The rows come from 5 hidden closed curves, with some noise, and rows from the same curve form a group. Each curve winds through 6 dimensions. The rows are also pushed far along 4 directions, which tell nothing about the answers.
Known rows, each followed by its group:
[-2.34 -0.84 -0.84  1.27  3.07  1.55  0.82  1.95  0.64 -0.13  0.36  4.29
 -0.15  1.01  1.77  0.07] | Q_530
[ 2.34  3.21 -0.27 -1.44 -1.17 -0.49  0.98 -3.45 -1.40 -1.99 -1.30 -2.17
  1.67 -0.59 -0.83  0.21] | Q_223
[-2.58 -2.08  1.70  1.91  2.45  0.07 -1.05  1.82 -0.72 -0.06 -0.32  5.28
  2.46 -1.33  1.54  0.55] | Q_375
[-0.98 -2.10 -1.01 -0.16 -1.31 -0.35 -1.10  3.65  2.99  1.23  1.46  1.81
 -1.68  0.19 -1.83  0.04] | Q_68
[-0.16  2.19 -2.18 -3.64  2.08  1.12  2.86 -2.00 -1.22 -2.03 -1.17 -1.09
 -0.61  1.70 -1.40  3.78] | Q_151
[-0.88 -0.16 -1.60  0.12  2.76  1.23  0.32 -0.49  1.28  0.43  0.08  2.71
 -0.32  0.98  0.95  0.22] | Q_151
[ 0.27  1.34 -1.47  3.78  1.21 -2.14  3.06 -0.73 -1.13 -1.26  1.07 -0.82
  2.54  1.37  2.24 -0.82] | Q_530
[-0.07  2.54 -1.65 -3.20 -0.55  0.25  1.17  0.30  0.49 -0.48 -0.44 -1.91
 -1.72  1.41 -1.55  1.92] | Q_375
[-0.49  3.36  0.78 -2.16  2.69  1.73  1.42 -4.57 -2.20 -1.86 -1.28 -0.16
  2.12  0.09  0.48  2.52] | Q_375
[ 0.12  2.34  0.49 -2.16  1.82  1.57 -0.19 -2.04 -0.69 -1.83 -2.27 -0.75
  1.01 -0.49 -0.20  0.90] | Q_375
[-2.21 -0.37 -0.04 -2.16  0.77 -0.25 -1.85  0.72  1.33  2.06  0.46  2.11
 -1.55  0.14 -1.05  1.93] | Q_68
[ 0.32  0.73  0.44  2.38  1.08  0.52  0.15 -0.35 -1.13 -0.94 -0.61  0.43
  1.46 -0.23  3.34 -2.51] | Q_68
[-1.10 -0.96  2.80  3.25  1.14  0.01 -0.87  0.89 -1.85 -0.13 -0.48  2.56
  2.63 -1.56  3.03 -1.96] | Q_375
[ 1.49  3.35  2.28  0.32 -1.85 -0.36 -0.70 -2.03 -1.24 -1.00 -1.12 -2.50
  2.21 -1.49  0.59 -2.07] | Q_530
[-1.40 -1.66 -0.14 -0.57  2.72  0.66 -0.03  0.03  0.39  1.27  0.21  3.46
  1.45 -0.08  0.10  1.48] | Q_151
[ 1.77 -0.26 -0.56 -3.04 -2.76 -0.44 -0.70  1.10 -0.06  0.31 -1.13 -2.58
 -2.59 -0.24 -2.18  0.29] | Q_223
[-1.40 -0.75 -0.60  0.63  1.80 -1.44 -0.95 -0.07  0.38  0.63  0.35  2.18
  1.10  0.06  0.70  1.13] | Q_375
[ 2.72  1.37  0.61  1.62 -2.26 -2.14 -0.30 -0.48 -2.39 -0.67 -1.37 -4.12
  0.80 -0.79  2.12 -2.89] | Q_223
[ 0.74  0.79  0.14 -2.02 -2.53 -0.53 -1.27  0.90  0.33 -0.65 -0.24 -0.80
  0.22 -0.98 -1.54  0.06] | Q_151
[-1.34 -1.09  1.01 -1.95  0.58  0.49 -1.29 -0.83  0.96  2.09 -0.01  2.41
 -0.45 -0.53 -1.89  2.51] | Q_530
[-0.99 -0.91 -0.42  1.26  2.51  1.69  0.12 -0.98  1.21  0.46  0.91  2.82
  0.17  0.57  0.97 -0.29] | Q_530
[-0.21  1.54  1.36 -1.23 -0.22  1.24 -1.51 -0.51  0.30 -0.20 -1.20  0.54
  0.20 -0.88 -0.02 -0.43] | Q_530
[-1.91  2.05 -0.64 -3.91  1.40  1.49 -0.18 -2.00  1.17  0.47  0.33  0.97
 -0.84  1.15 -1.51  3.63] | Q_223
[ 0.96 -0.59 -0.04  1.09 -0.22  0.70  0.70 -0.61  0.11  0.48 -0.14 -0.91
 -1.79  0.45  0.03 -1.08] | Q_151
[-0.57  2.19 -1.54  3.62  1.93 -1.96  2.64 -1.82 -0.67 -0.40  1.23  0.46
  2.47  1.81  2.86 -0.20] | Q_375
[ 1.14 -1.29 -0.81 -1.88 -0.94  0.53 -0.53  0.25 -0.45 -0.04 -0.52 -1.25
 -1.99  0.00 -0.51  0.35] | Q_223
[ 2.21  1.36 -1.36 -2.54 -3.41 -1.54  0.78  0.40 -0.43 -0.76 -0.29 -5.29
 -1.36  0.54 -2.19  0.93] | Q_223
[ 0.33  0.85 -0.77 -2.19 -0.31 -0.02  0.28 -1.80 -0.63  0.23 -0.01  0.73
  0.46  0.20 -0.63  1.95] | Q_68
[ 0.54 -1.02  1.87  0.61 -2.40 -0.61 -2.60  0.81  0.10 -0.15 -0.04 -0.03
  1.24 -1.93 -0.13 -1.20] | Q_530
[ 0.13 -1.15  0.16  1.04 -1.56 -0.86  0.52  0.95  1.00  0.54  0.84  1.13
 -0.23 -0.37 -1.84  0.19] | Q_151
[ 0.21 -2.12  0.56  0.49 -1.33 -0.90 -2.01  0.39  1.16  1.23  0.91  0.40
  0.07 -0.83 -0.75  0.00] | Q_530
[ 1.67  0.82 -1.41  1.07 -0.10 -0.99  1.91  0.72 -0.53 -2.62 -0.74 -3.36
  1.14  0.72  0.03 -0.60] | Q_375
[-0.35  1.13 -1.31  3.82  3.64 -1.29  3.42 -2.05 -1.96 -1.27  0.12  1.37
  3.42  1.38  3.34  0.05] | Q_68
[ 1.00 -0.79 -2.31 -1.04 -1.07 -0.27  0.73  1.56  0.95 -0.48  0.73 -3.01
 -2.17  1.32 -1.20  0.30] | Q_68
[-0.57 -4.06 -0.28  0.09 -0.69  0.18 -0.61  3.67  0.99  0.84  0.89  0.66
 -1.77  0.03 -1.02  0.42] | Q_375
[-0.59  2.23 -1.50  0.53  2.61  0.97  1.43 -1.18  0.90 -0.96 -0.51  1.48
  0.69  1.33  1.02  0.30] | Q_530
[ 0.96  0.08  1.69 -0.65 -3.04  1.15 -0.91  2.32 -0.03 -0.55 -0.62 -2.08
 -1.07 -1.00 -0.63 -1.88] | Q_375
[ 0.40 -2.46 -1.27  1.54 -0.45  0.96 -0.44  1.79  3.50  0.86  1.74  1.09
 -1.58  0.58 -0.85 -1.54] | Q_530
[-1.25 -0.41  0.32  0.32 -0.32  0.12 -0.37  1.00  1.95  1.26  1.11  2.16
  0.05  0.15 -0.85  0.46] | Q_223
[-0.79  0.73 -0.32 -0.24  2.49  2.12  1.21 -0.96 -0.27 -0.69 -0.58  2.96
  0.77  0.43  1.01  0.52] | Q_68
[ 1.55  0.59  1.15  3.26 -2.17 -2.06  0.45 -0.18 -0.95 -0.82 -0.01 -1.25
  1.92 -1.05  0.67 -2.30] | Q_151
[ 0.96  0.35 -4.29 -0.11 -1.31 -1.11  1.36  1.20  3.90  0.58  2.17 -2.24
 -2.55  2.86 -1.79  0.27] | Q_223
[ 0.77  0.88 -0.34  0.25 -2.42 -1.80 -0.20  1.31 -0.02  0.48  0.38 -2.87
 -0.85  0.42  0.17 -0.95] | Q_375
[-0.81  0.06  2.43  2.19  1.14 -0.79  0.16 -1.78 -2.33  0.41 -0.32  2.92
  3.66 -1.47  1.85 -0.07] | Q_68
[ 0.64 -1.93  0.22  0.48 -2.24 -0.21 -2.30  3.28  1.23 -0.54  0.33 -0.74
 -0.72 -1.00 -0.20 -1.99] | Q_375
[ 0.79 -0.58  0.04  0.06 -2.35 -0.69  0.65  1.15  1.12  0.25  0.43 -0.14
 -0.92 -0.35 -2.65  0.04] | Q_151
[ 0.70 -2.34  0.26 -0.44 -2.33 -0.20 -1.90  3.57  1.25  1.22 -0.01 -0.39
 -1.43 -0.88 -0.76 -1.72] | Q_151
[ 0.52  1.57 -1.35 -1.62  0.95  1.69  2.09 -0.36  0.32 -1.82 -0.94 -0.28
 -0.47  0.79 -1.11  0.84] | Q_151
[ 1.84 -0.79 -1.07  4.33 -1.46 -1.25  1.02  2.32  1.44 -1.93  0.50 -0.94
  1.70  0.11  0.75 -3.00] | Q_530
[ 1.94  0.63 -1.47 -1.56 -3.15  0.23  0.64  1.10  2.63 -0.68  0.66 -2.17
 -1.41  0.43 -3.40 -0.30] | Q_223
[-0.26 -1.69  1.07  2.77  0.48  0.71  0.17  0.78 -0.56 -0.69  0.64  3.49
  2.39 -1.08  1.75 -1.47] | Q_68
[ 0.60  1.05  0.71 -0.60 -0.58 -0.04  0.63 -0.73  0.30  0.15 -0.23 -2.56
 -0.07 -0.10 -1.60  0.08] | Q_68
[ 1.07 -1.05 -2.94 -0.85 -1.07 -0.07  0.76  1.10  1.08  0.13  0.95  0.08
 -1.55  1.36 -0.37  0.37] | Q_68
[-0.85 -2.19  1.51  1.41 -2.43 -1.49 -1.15  3.86 -0.30  1.20  1.35  0.99
  0.00 -1.22  0.05 -1.24] | Q_530
[ 1.25 -0.36 -2.00 -1.33 -1.33  0.50  0.58  1.35  1.60  0.37  0.51 -3.80
 -3.27  1.71 -0.90 -0.33] | Q_223
[ 2.75  2.18  0.16 -0.91 -2.31  0.58  0.36 -0.49 -0.81 -1.55 -1.29 -4.62
 -0.36 -0.27  0.08 -2.15] | Q_68
[ 0.08 -3.87  0.25  2.82 -2.05 -0.94 -0.88  4.33  0.14  0.40  0.83  0.90
 -1.63 -0.57  0.68 -2.01] | Q_151
[ 0.70  1.23  0.36  1.23  2.07 -0.11  1.18 -2.25 -3.08 -1.34 -1.81  0.27
  1.95 -0.28  2.62 -0.48] | Q_223
[-0.25 -0.70  0.06  3.46  0.17 -0.74  0.11  1.58 -0.34  0.27  0.78 -1.41
  0.35  0.85  3.22 -2.13] | Q_223
[ 1.12  2.65  0.29  2.72  0.62 -0.65  1.83 -3.12 -1.42 -1.18 -0.65 -0.95
  1.37  0.30  1.51 -1.39] | Q_151

New rows. What belongs after each?
[-1.30  0.13 -1.88  0.07  3.70  2.02  2.67 -1.38  0.67 -0.98  0.50  2.91
  0.59  1.79  0.21  2.32] | Q_223
[-1.86 -0.96  1.67  1.45  0.50  1.23 -1.55  1.31  0.53  1.52  0.62  3.61
 -0.15 -0.58  1.80 -1.34] | Q_375
[ 0.22 -2.28 -1.90  0.53  0.00  1.11  1.73  1.67  2.18 -0.40  1.64  2.02
 -0.54  0.92 -1.61  0.41] | Q_68
[-1.67 -0.66  2.85  0.65  1.37  0.44 -1.46 -1.91 -2.18  0.32 -0.47  3.96
  1.99 -1.91  1.37  0.86] | Q_151
[ 0.10  0.86 -0.27 -3.15 -1.30  0.51  0.14  0.87  0.80 -0.76 -0.52  0.13
 -0.25 -0.44 -2.89  1.72] | Q_151
[ 3.22  0.15  0.99 -1.02 -2.58  0.85 -0.12 -1.08 -1.63 -1.45 -1.51 -3.62
 -0.19 -1.41 -0.86 -1.73] | Q_223
[-0.98 -1.43  0.18 -3.10 -2.72 -0.14 -1.65  2.97  1.15  1.58  0.96  0.18
 -2.61 -0.40 -2.70  1.25] | Q_530
[ 0.13  1.45  1.70 -2.11  1.20  2.03 -1.80 -3.03 -0.96 -0.55 -2.05 -0.24
  0.52 -1.06  0.66  0.61] | Q_530
[-1.14 -0.54 -1.72 -0.21  4.07  2.30  1.75 -1.61  1.71 -0.18 -0.06  3.14
 -0.09  1.65 -0.34  2.28] | Q_530
[-0.04 -0.69  2.05 -0.74 -0.29 -0.55 -1.17 -1.49 -1.78  1.57 -0.61 -0.15
  0.45 -1.25 -0.06  0.64] | Q_151
[ 1.36 -0.17  3.11  1.18 -2.28  0.68 -1.64  0.53 -2.00 -0.72 -1.23 -0.35
  1.76 -2.43  1.66 -3.11] | Q_68
[-0.92  0.84  1.09  2.28  0.89 -0.95  0.35 -0.78 -0.72  0.02  0.34  1.98
  2.58 -0.61  1.36 -0.47] | Q_530
[ 0.18  0.30 -3.25  2.04  1.01  0.55  1.80  1.45  2.71 -0.43  1.51 -0.85
 -1.43  2.74  1.12 -1.27] | Q_223
[-1.48  0.22 -2.31 -0.31  2.32  1.18  1.00  0.80  1.35 -0.48  0.27  2.78
 -0.71  1.62  0.51  1.28] | Q_223
[-1.12 -1.30  0.13  0.83 -0.20  0.29 -1.43  0.50  2.19  1.52  1.84  2.03
 -0.16  0.12 -0.10 -0.03] | Q_223
[ 2.55 -0.57 -1.07  0.33 -1.47  0.56  0.21 -0.04  0.31 -0.80 -0.17 -2.70
 -1.28  0.16  0.01 -2.10] | Q_223
[-0.59 -0.78  3.25  1.02 -0.93  0.29 -2.09 -0.25 -0.88  1.08  0.29 -0.07
  1.37 -1.59  1.27 -1.12] | Q_223
[-1.55 -0.37  1.12 -4.15  0.05  1.57 -0.88 -0.10 -0.80  0.14 -0.57  2.31
 -0.32 -1.01 -1.86  3.25] | Q_68
[ 0.16  0.74 -1.01  0.08  0.26  0.69  1.08 -0.85  0.67  0.05  1.30 -0.72
 -0.62  0.91 -0.03 -0.60] | Q_530
[-2.95 -0.46  2.25 -2.68  1.73  1.74 -1.78 -0.12  1.22  2.08 -0.10  3.51
 -0.88 -0.86 -2.09  2.33] | Q_68
[-1.33  0.98 -2.50  3.31  4.57  0.03  2.14 -1.13 -0.25 -0.56  0.66  1.13
  0.86  2.74  4.49 -0.24] | Q_223
[ 0.49  3.22  0.73 -1.45  0.43 -0.47  0.33 -3.02 -2.30  0.05 -1.61 -1.53
  1.13 -0.17  1.12  0.65] | Q_68
[-1.88 -0.62  1.28 -2.60  0.87  0.68 -0.23 -0.56 -0.96  0.37 -0.55  3.14
  0.40 -0.91 -1.75  3.47] | Q_151
[-1.89 -1.01  1.45  0.64  1.14  0.61 -1.43  0.85 -0.81  1.36  0.03  0.92
 -0.30 -0.02  2.39 -0.07] | Q_223
[-0.14  1.26 -1.57  2.49  2.68 -0.58  1.74 -0.47 -1.67 -1.76 -0.79  1.14
  1.70  1.02  3.62 -0.66] | Q_223
[ 0.97  1.11 -0.68 -1.13  0.66  1.16  0.27 -1.91 -0.28 -0.27 -0.75 -1.53
 -1.23  0.53  0.36 -0.28] | Q_151
[ 1.75  0.17  0.91  0.75 -1.67  0.14 -0.65 -0.14 -2.29 -0.75 -0.98 -1.14
  0.93 -1.05  2.41 -2.39] | Q_68
[-0.93  1.54  1.05 -2.46  0.70  0.86 -1.17 -1.89 -0.19 -0.80 -1.27  1.73
  1.47 -0.98 -0.99  2.37] | Q_530
[-1.01  3.55 -1.15 -1.02  3.05 -0.49  1.56 -3.63 -0.11 -0.37 -0.11 -0.73
  0.98  1.49 -0.05  2.25] | Q_68
[-0.58  1.00  0.28 -3.29 -0.04  1.93 -0.30 -1.44  0.46 -0.24 -0.03 -0.05
 -0.54 -0.03 -1.68  2.26] | Q_223
[ 1.77  3.00  1.88 -0.44 -2.08  0.49 -0.53 -2.12 -0.58 -0.63 -0.92 -3.58
  0.97 -0.94  0.13 -1.81] | Q_223
[ 1.42  0.42 -2.05  0.31  0.77  0.52  1.36 -1.41  0.39 -0.33  0.06 -2.19
 -1.57  1.60  0.36 -0.63] | Q_151
[-1.08 -1.77 -0.24 -0.13 -0.93 -0.32 -1.72  2.63  1.78  0.54  0.89  3.47
 -0.47 -0.64 -0.85  0.12] | Q_151
[-0.24 -2.93  1.61  3.28 -1.23 -1.44 -0.44  1.78  0.07  1.54  1.25  2.67
  1.73 -1.31  0.39 -1.39] | Q_68
[-1.08  1.65  1.13 -2.36  0.98  0.09 -1.89 -2.87 -1.43  0.68 -0.93  0.40
  0.52 -0.57  0.89  1.75] | Q_530
[-0.36  2.55 -1.24  1.22  2.59 -0.61  2.63 -2.89 -0.19 -0.81  0.15  0.74
  2.25  1.33  0.66  1.23] | Q_530
[-0.26  0.17 -0.80  1.93  1.79  0.33  0.12  0.25 -0.26 -0.49 -0.09  0.29
  0.14  0.66  2.90 -1.68] | Q_68
[-0.41 -1.47  1.21 -0.64  0.15  1.08 -0.27  0.99 -1.17  0.01 -0.78  1.10
 -0.19 -0.79 -0.04  0.52] | Q_223
[ 1.86  1.11  2.46 -1.15 -2.76 -1.54 -2.12 -2.22 -2.71  0.32 -1.13 -3.83
  1.00 -2.01  0.35 -0.94] | Q_151
[ 1.97  2.53 -0.99 -0.24 -0.31 -0.59  1.12 -3.03 -0.86 -1.79 -0.85 -0.85
  1.69 -0.17 -0.23 -0.10] | Q_223
[ 2.12  1.22  1.70 -1.10 -3.02 -0.55 -1.07 -2.19 -0.81  0.27 -0.34 -4.13
  0.33 -1.10 -0.84 -0.86] | Q_223
[ 2.94  0.93 -1.11  0.62 -3.25 -1.69  1.70 -0.57  0.47 -0.52  0.72 -3.47
  0.77  0.23 -1.61 -0.98] | Q_68
[-3.43 -2.21 -0.17 -0.34  1.52  0.94 -1.98  1.63  2.69  2.34  2.02  5.45
 -0.86  0.41 -0.08  1.86] | Q_223
[-0.76  0.19  2.37 -1.22  1.62  2.18 -0.40 -2.76 -1.89  0.17 -0.93  2.35
  1.57 -1.39  0.51  1.03] | Q_68
[-1.77 -0.28  1.66  1.48  1.11 -0.05 -1.46  0.41  0.79  1.09  0.42  2.13
  0.84 -0.83  0.58 -0.90] | Q_68
[ 1.25  1.14  0.63  1.16 -0.08 -0.45  0.08 -2.33 -0.94 -0.96 -0.16 -0.78
  2.60 -0.77  0.84 -1.02] | Q_151
[-1.77 -2.08 -0.67  0.05  1.43  1.98 -1.17  1.45  3.41  1.36  1.05  4.79
 -1.24  0.35 -0.86  0.37] | Q_530
[ 0.98  1.05  1.42 -2.09 -1.15 -0.22 -1.30 -2.07 -1.45  1.41 -0.98 -2.98
 -0.89 -0.59 -0.07  0.02] | Q_68
[-0.56 -2.79 -1.54  1.13 -0.28 -0.92  1.14  2.24  2.08  1.36  2.16  1.31
 -0.94  0.97 -1.63  0.91] | Q_530
[ 2.46  0.41 -1.29  2.38  0.10 -0.40  2.52 -1.34 -0.80 -1.08 -0.19 -3.60
 -0.19  1.15  1.07 -1.88] | Q_151
[-1.40 -1.35  1.49 -2.91  1.27  1.11 -1.53 -0.09 -0.07  1.72 -0.57  2.77
  0.78 -1.30 -1.18  1.94] | Q_151
[-0.20 -0.63  3.17  1.32 -2.71 -0.03 -2.68  3.08 -1.16 -0.26 -0.65  0.20
  0.64 -2.19  1.88 -3.08] | Q_375
[ 0.86  0.77 -1.36  4.06  0.92 -1.83  2.57 -1.75 -0.50 -1.45  0.93  0.11
  2.29  0.86  1.52 -0.90] | Q_151
[ 1.67  0.02 -1.45  2.37 -0.72 -1.79  0.18  0.81 -0.69 -1.07 -0.36 -0.64
  0.54  0.01  2.10 -2.43] | Q_223
[-0.15 -0.64 -4.22 -0.13 -0.40 -1.03  1.73  2.29  3.08  0.09  2.16 -0.80
 -2.09  2.80 -1.47  1.36] | Q_223
[-0.68 -2.20  0.10 -0.27 -0.15 -0.43 -1.44  1.49 -0.89  0.48  0.06  1.69
 -0.47 -0.60  0.83  0.40] | Q_223
[-0.33 -0.04 -2.93  0.01  0.54  0.63  1.73  2.18  2.07 -0.20  1.00 -1.20
 -2.21  2.58 -0.15  0.38] | Q_223
[-1.55 -1.44  0.40  1.20  0.54  0.47 -1.54  2.39  0.52  0.30  0.17  3.39
  0.09 -0.41  1.80 -0.85] | Q_223
[ 1.39 -0.60 -2.59  2.95 -1.78 -2.79  0.65  1.46  1.55 -0.33  1.75 -1.02
 -0.01  0.86  0.14 -1.76] | Q_151
[ 0.57 -1.00  0.64  4.14  0.08 -2.40 -0.20  0.21 -1.10  0.64  0.41  0.36
  2.46 -0.55  2.84 -2.37] | Q_151
[ 0.89 -1.18 -1.26  2.35 -0.45 -1.67 -0.10  0.11  1.66  0.87  1.06 -0.70
  0.11  0.71  0.27 -0.93] | Q_530
[ 0.92  1.38 -1.24 -2.52  1.19  1.27  2.24 -3.33 -1.04 -0.22 -0.63 -1.62
 -0.48  1.27 -0.79  2.05] | Q_68
[-0.98  0.92  1.25 -2.15  1.13  0.94 -0.32 -2.96 -0.16  0.82 -0.38  2.43
  0.69 -0.73 -1.61  2.53] | Q_151
[ 0.03  1.17 -2.87 -0.19  2.44  1.43  2.50 -1.30  0.71 -2.07  0.20  1.02
 -0.36  1.81  0.00  1.26] | Q_151
[ 0.36  0.85 -0.76  1.43  1.73  0.55  1.06 -2.14  0.79  0.36  0.47  0.27
  0.44  0.88  0.99 -0.95] | Q_68
[-0.89 -2.05  0.43 -2.61  0.60  2.03 -1.02  0.33  1.19  0.83  0.34  2.77
 -0.41 -0.79 -2.18  1.78] | Q_151
[ 1.11  1.72  0.06 -3.47 -1.13  1.72 -0.14 -2.09  1.31  0.81 -0.29 -2.01
 -1.73  0.15 -2.80  0.72] | Q_68
[ 0.58  1.90 -1.18  2.43  1.01 -0.60  1.09 -0.22 -1.23 -2.08 -0.65 -0.67
  1.54  0.79  3.22 -1.73] | Q_223
[ 0.03 -0.90 -4.12  2.19  0.67 -0.10  2.64  3.19  2.87 -0.42  1.78 -0.99
 -2.03  3.30  0.60 -0.75] | Q_223
[-1.11  2.27 -2.48 -1.04  2.90 -0.39  2.12 -2.34  1.61  0.25  0.79 -0.11
 -0.27  2.26 -1.21  2.61] | Q_68
[-0.01 -2.47  1.38  0.93 -2.14  0.12 -1.85  3.00  0.01 -0.06  0.81  0.52
 -0.11 -1.45  0.24 -1.67] | Q_530
[-1.10  3.08 -0.09 -2.82  0.92  0.02  0.40 -2.03 -1.66 -0.52 -0.62 -0.49
  0.35  0.35  0.14  2.20] | Q_530
[ 0.93 -0.68  0.54 -4.57 -4.61 -0.12 -2.38  2.61  1.37  0.38 -0.19 -1.56
 -1.70 -1.57 -4.29  0.88] | Q_151
[ 0.03  0.20 -0.15  0.76 -0.14  0.10  0.54 -0.42 -0.89 -1.09 -0.26  0.35
 -0.92  0.14  0.45 -0.01] | Q_151
